The rows of a group lie close to one hidden flat surface of 9 dimensions, which may be shifted away from zero. Surfaces can cross.
Some rows, each with its group after it:
[ -3   1  15  24  -6 -24  63  36  38 -40   2 -16  -6 -16   1  48]  (0)
[ -6  43 -23  30   9 -30 -50  12 -30  18  13  37  -1  32  15  19]  (2)
[ -5 -22 -33   3  12  -7 -21 -13 -53 -22  -4   3   3  31  30   9]  (0)
[  0  24   8  -9 -68 -22   6  14  11  22  -1  13 -64  22   7   7]  (1)
[ 28  -4 -20 -21  14  15  40  15   8  18 -12  12 -14 -36  13 -49]  (0)
[-16 -36  12 -25 -42 -62  26 -10  -1 -11 -17  47   7 -24 -29   8]  (1)
[ -4  17 -29 -39 -51 -15 -31  23 -42  22  19 -14   4  38  34  -6]  (1)
[-34 -16  -2  12   8 -18 -13  14  35 -19  15   0 -19  17 -19  39]  (2)
[  0   2  25   6  13  28 -32 -42 -19  15  -3  17  14  -9 -24 -18]  (3)
[ -8  20  -7 -29  24   8   3  25   2  13  29  15  52  27 -29   1]  (1)
[ -1  18 -40 -29  19  -8 -27  30   8  18  16 -24  39  27  -4  -4]  (1)
[ 17 -28 -19  17  34  21  19 -26 -29 -18 -32  24 -26 -19  16 -16]  (2)
[-21 -52 -13  15  43 -14  18  20  28   5  16  50   5  -3  35 -36]  (0)
[-15 -26  30 -25 -27 -16  15 -14  12  12   5  19  25  18  -8 -23]  (2)
[ 27  -5  -5  10  -2 -44  39 -10  -3  -5 -39  36   8 -19  -4 -17]  (2)
[  9 -18  27 -24 -41  44  -7 -16   2  10   5 -74   5  -5  39 -36]  (3)
[-17 -53 -24 -15 -26 -42 -10   5  12  -6 -15  -3 -32 -18  21  -9]  (0)
[-47 -49  29 -14 -40  -4 -10  11 -34 -14  37   9 -11 -27  39  15]  (3)
[  9 -13 -40 -49 -57 -22  35   9 -14 -23 -30 -26 -43  46  -1  20]  (1)
[  3  30  24 -13 -30  28  12   0 -40   7  19  14 -24   7  -1  12]  (3)
[ -8 -31   9 -16  44  21  14   3  19  18  19  28  37 -22  -3 -42]  (0)
[  6   1 -24  28  31  13   2  -4   3 -24 -16 -23 -18  22   6  24]  (2)
[-20  -3  50   6 -13  12  -8  -7 -24   9  37  17  28  -3  15  -2]  (1)
[-21   5 -10   0  16 -15  11  18 -20 -18  17  47  -5  -5 -25  39]  (3)
[ -8 -14  -6   0  -1 -19  -1  20   4  -6   1   4  -8 -41   6   5]  (3)
[  8  59  21 -23   3  19  35  35   5  22  38  17  45  -5 -33   3]  (0)
[  3  25   9  27 -21  -3   7   8   7  13  18  -2  -6  78  49  -6]  (2)
[ -9   7  12 -21  -3  37  -5   2  -4  18  17   6 -33 -13 -20  -7]  (1)
[  3   4  22  -3 -48  -9  -3  -4   2 -11 -15 -42 -24 -30  -5  25]  (0)
[  4   0 -32   4  -2 -31 -23  15 -14 -21 -12 -29   8  -3  15  26]  (3)
[ 18   0 -25   5   0   4  25  -7 -40 -36 -38  -3 -45 -26  -6  33]  (2)
[  2  22  19   6 -38  -7 -38 -12 -53  28  11  28  -3 -10  27 -11]  (2)
[-11 -37 -17 -18  16  45  36   2  13 -32   6 -48 -18  60  20   6]  (3)
[-13  12  12  15   0   1 -13   6  -4 -20  20 -30  39  47   8  39]  (0)
[  9   1 -29 -49 -20  29  45  27  -6  -4  -1 -19 -40   9  -1  -6]  (3)
[-15  23  28  -9 -41  24  19  33  27  18  36  -6 -58   7   9   8]  (2)
[-19  14  27  -8 -23  -5   4  18 -33   5  29  42  -6 -35  -8  19]  (3)
[-10 -35 -20 -21  24  -2  -4  -1  30 -15 -10 -27  25  -1 -23  -1]  (1)
[-35 -60  -8 -46 -10   2  -1  -8 -10  -7  15   4  15  29  -4  -6]  (1)
[-33 -50 -20 -29 -34 -43 -31   4   0 -18   1 -34   7  26   6  26]  (0)
[ 13   4  61  17 -37   3 -21 -23  -2  29   2 -19  27 -54  35 -39]  (2)
[-27 -62  -8 -23   9  31   4 -20 -10 -27  -3  -7 -21   9  -2   4]  (1)
[  3   5  40   6  28  41  15 -29 -10 -19   0  -2  35 -21 -50  20]  (3)
[ -9 -22  26 -10 -33  -9  46  17   7 -19  -1   2 -28 -49   4  12]  (0)

New rows. What belongs after each?
[ 22  23  -3   4 -13  -3  18  -8 -13  11  -6   5  15  41  20 -20]  (2)
[ -1   0 -43  31  13 -20  14  38  21 -20   2  -9 -38  43  48  23]  (3)
[-11 -43  -1 -40  24  18  29  -3 -11  -3   4  34  23 -40 -27 -26]  (0)
[-11  11 -21  -4  -5 -27   3  12 -35 -17   5  33   2   0 -20  39]  (0)
[ -1 -11  49  16   1  28  24 -21 -37 -11   7  40 -14 -59   1   2]  (0)
[-15 -45 -16 -10  38   5  23   1 -14 -28   4  15  26   3  -3   4]  (0)
[  5   0  36  11 -46 -26 -19 -22 -37   9  -9   7   5 -35  26  -7]  (2)
[ -5  18  -3  17 -11 -29  17  15   2 -37 -14  -8 -11 -15 -27  61]  (0)
[ -9 -58  18  35  -2  30  -1 -23   3 -34  -5 -50 -32  18  73  -3]  (3)
[-16 -45 -26  -5  60  14 -28  -4  11 -23   0 -25  38  -7 -10  -2]  (1)
[-30 -44 -17 -45  -1 -25 -23  13   4  32  23  52   9 -13  -3 -45]  (0)
[  0  -3 -16  22  33  23  19  -7  -4 -34  -8  -7 -18  47   2  26]  (3)
[  5  41   1  29 -33 -18   2  26 -38 -19  11 -12 -21  11  42  46]  (3)
[ 28 -17  18 -14 -17  16  46 -29  -8  -5 -28 -19  18  -4   6 -35]  (2)
[ 44  29  -6   9  -7 -28  39   0   0  -3 -38   0  18 -30 -13 -12]  (2)
[ 11  41  11  -8 -30  -9 -20   3  -9  23  -5   6 -13 -35 -28   7]  (0)
[-10  -6  50 -12 -55 -16 -42 -24 -31  19   7   1  25 -51   0 -13]  (2)
[  6  32 -15  49  14 -20  11  27   1 -26  -4   1 -19   9  21  43]  (3)
[ -3  13  22 -31 -75 -45  -8   8  22  29   1 -10   1 -10 -11 -11]  (1)
[ -3 -15 -21 -28 -37 -32 -15   8   1  14 -12   3 -33 -28   1 -14]  (0)
[ 23  34  -9  -2  42  24  23   4 -20   1   2  24  28 -15 -29  -2]  (0)
[ -1 -18  14 -30 -34 -33  24  -7  23   3 -26  17  -6 -46 -51   2]  (1)
[ -2 -31   4   3   1   5  16 -19  11 -46 -31 -46  -3 -24 -19  28]  (2)
[-24  20  32 -15 -11  11  28  21 -28 -15  40  29  15 -10 -30  43]  (3)
[ -5 -26  42 -21  11  35  42  -6  -1 -10  12   8  19 -57 -25 -12]  (0)
[ -9 -18  18  31  19   1 -18 -21 -18 -41  -5 -19  25  -4  -1  33]  (3)
[-12 -33 -58 -47  -3 -25 -11  16  50   1 -25 -19 -37  13 -36  -5]  (1)
[-25   0  20  10 -49 -43   1  34  53 -15  19 -44   0  16  13  38]  (0)
[-23   0   7   2  18   1   7  33  53  27  26  56 -50 -36 -23  -9]  (2)
[ 13  51  -9  33 -30 -38 -10  24 -41 -13  -2   2 -16 -25  25  50]  (3)
[ -4 -26  -9 -13  11  28 -14 -27 -15 -11  -8 -18  -1  23  -1  -6]  (3)
[ -6 -33  -5 -30 -31  11 -27 -13 -32   2  -5 -24 -10 -12  21 -20]  (3)
[  0 -21   4 -37 -27  -5  83  37  23 -23   4 -14  -6 -33  -4   2]  (0)
[ 16 -27 -15  26  34  21   3 -36 -32 -26 -33   0 -17 -15  21  -6]  (2)
[  2   9 -10  33  20 -51 -12   9  14   7 -13  55  -2 -35  -6  -1]  (2)
[ 29  29 -26   4  -9   5  -4   2 -25  -2 -20 -36  -8  19  25   1]  (0)
[ -9 -26   6  20  31   0  -6 -13  -1 -19  -6  -4  29 -31  -4   7]  (1)
[ 22 -12 -55 -31  -2  15   8 -17 -38 -13 -43  -5 -53   5 -11  -5]  (3)
[-33 -50 -10  -9  13   0   4   9   7  -6  16  38 -31  -2  10  -5]  (3)
[  8 -11 -23 -35  -9  -2  13  16  21  14  -3 -24  12   0   5 -32]  (0)
[ -4   5  11  17 -41  -3  -3   2  -7 -37  -6 -57 -25  12  18  53]  (2)
[ 19   0 -12  -5  10  52  28 -17 -25  -7  -8 -18 -23  43  25 -15]  (2)
[ -1  25 -19  -3  -2  10  -2  14 -19   0   7  14 -44   9  -5  24]  (2)
[-13 -31 -23 -56 -32 -33  32  41  29  10   4  10  -8 -26  -6 -17]  (0)
[  2  -4  56  19   4  49  17 -44 -33 -15   0  18 -10 -27 -16  10]  (3)
[ -6  -6  41  11 -36 -34  19  -9  40   4 -15  17 -13 -38 -28   4]  (1)
[ 10  11 -33 -17  18  -8  46  18 -25 -39 -13   2  18  -6 -37  43]  (0)
[-37   1  58  19 -15  26  20  18  -5  -1  60  26  -6  31  26  23]  (3)
[ 11   8   7  25  44  32 -20 -35  12  13 -13  10   0  24 -13 -23]  (3)
[-11 -34   5 -42 -12  -1  47  21  26 -26   2 -32  22 -22 -20   7]  (0)
[-18  27  13   2   7 -24  63  55  10 -20  38  49  21  -1 -21  47]  (0)
[ 11 -28 -19  29  -2 -11  -9 -16  -8  -8 -31   2 -64 -31  44 -13]  (3)
[ 24  26 -11 -22  -9 -20  17  -3 -16   2 -26  10  28 -29 -46   4]  (2)
[  8  -2  -1  11  17 -11   7  -4 -25 -20 -14  22   9 -40  -9  15]  (1)
[  2 -18   8 -12  20  14  -9 -22  16   0  -3 -31  55  28 -15 -20]  (2)
[ -6 -27 -14 -13  24  20 -10 -10  15  -7  -1 -22  15  22 -10  -6]  (3)
[  5 -30 -44  35  79   4  26 -13  25 -49 -39   8 -27  15 -22  25]  (3)
[-13   3  -7 -33 -25  37 -30   1 -13  27  11   5 -73 -18  -6 -14]  (1)
[  4  13   8   7 -26  -2 -19  -8 -19 -29 -12 -56   5  -8  -7  43]  (2)
[  7  55  17  -9 -42  -4  13  27   8  28  16   6 -21 -12  -3   0]  (2)
[-16 -10  19 -32 -20  28 -20 -13 -22   4  15 -14  -1  -3 -13  -1]  (2)
[ 19   4   2  41 -10  -6 -37 -38 -44  -4 -28   1 -36 -19  34   1]  (3)
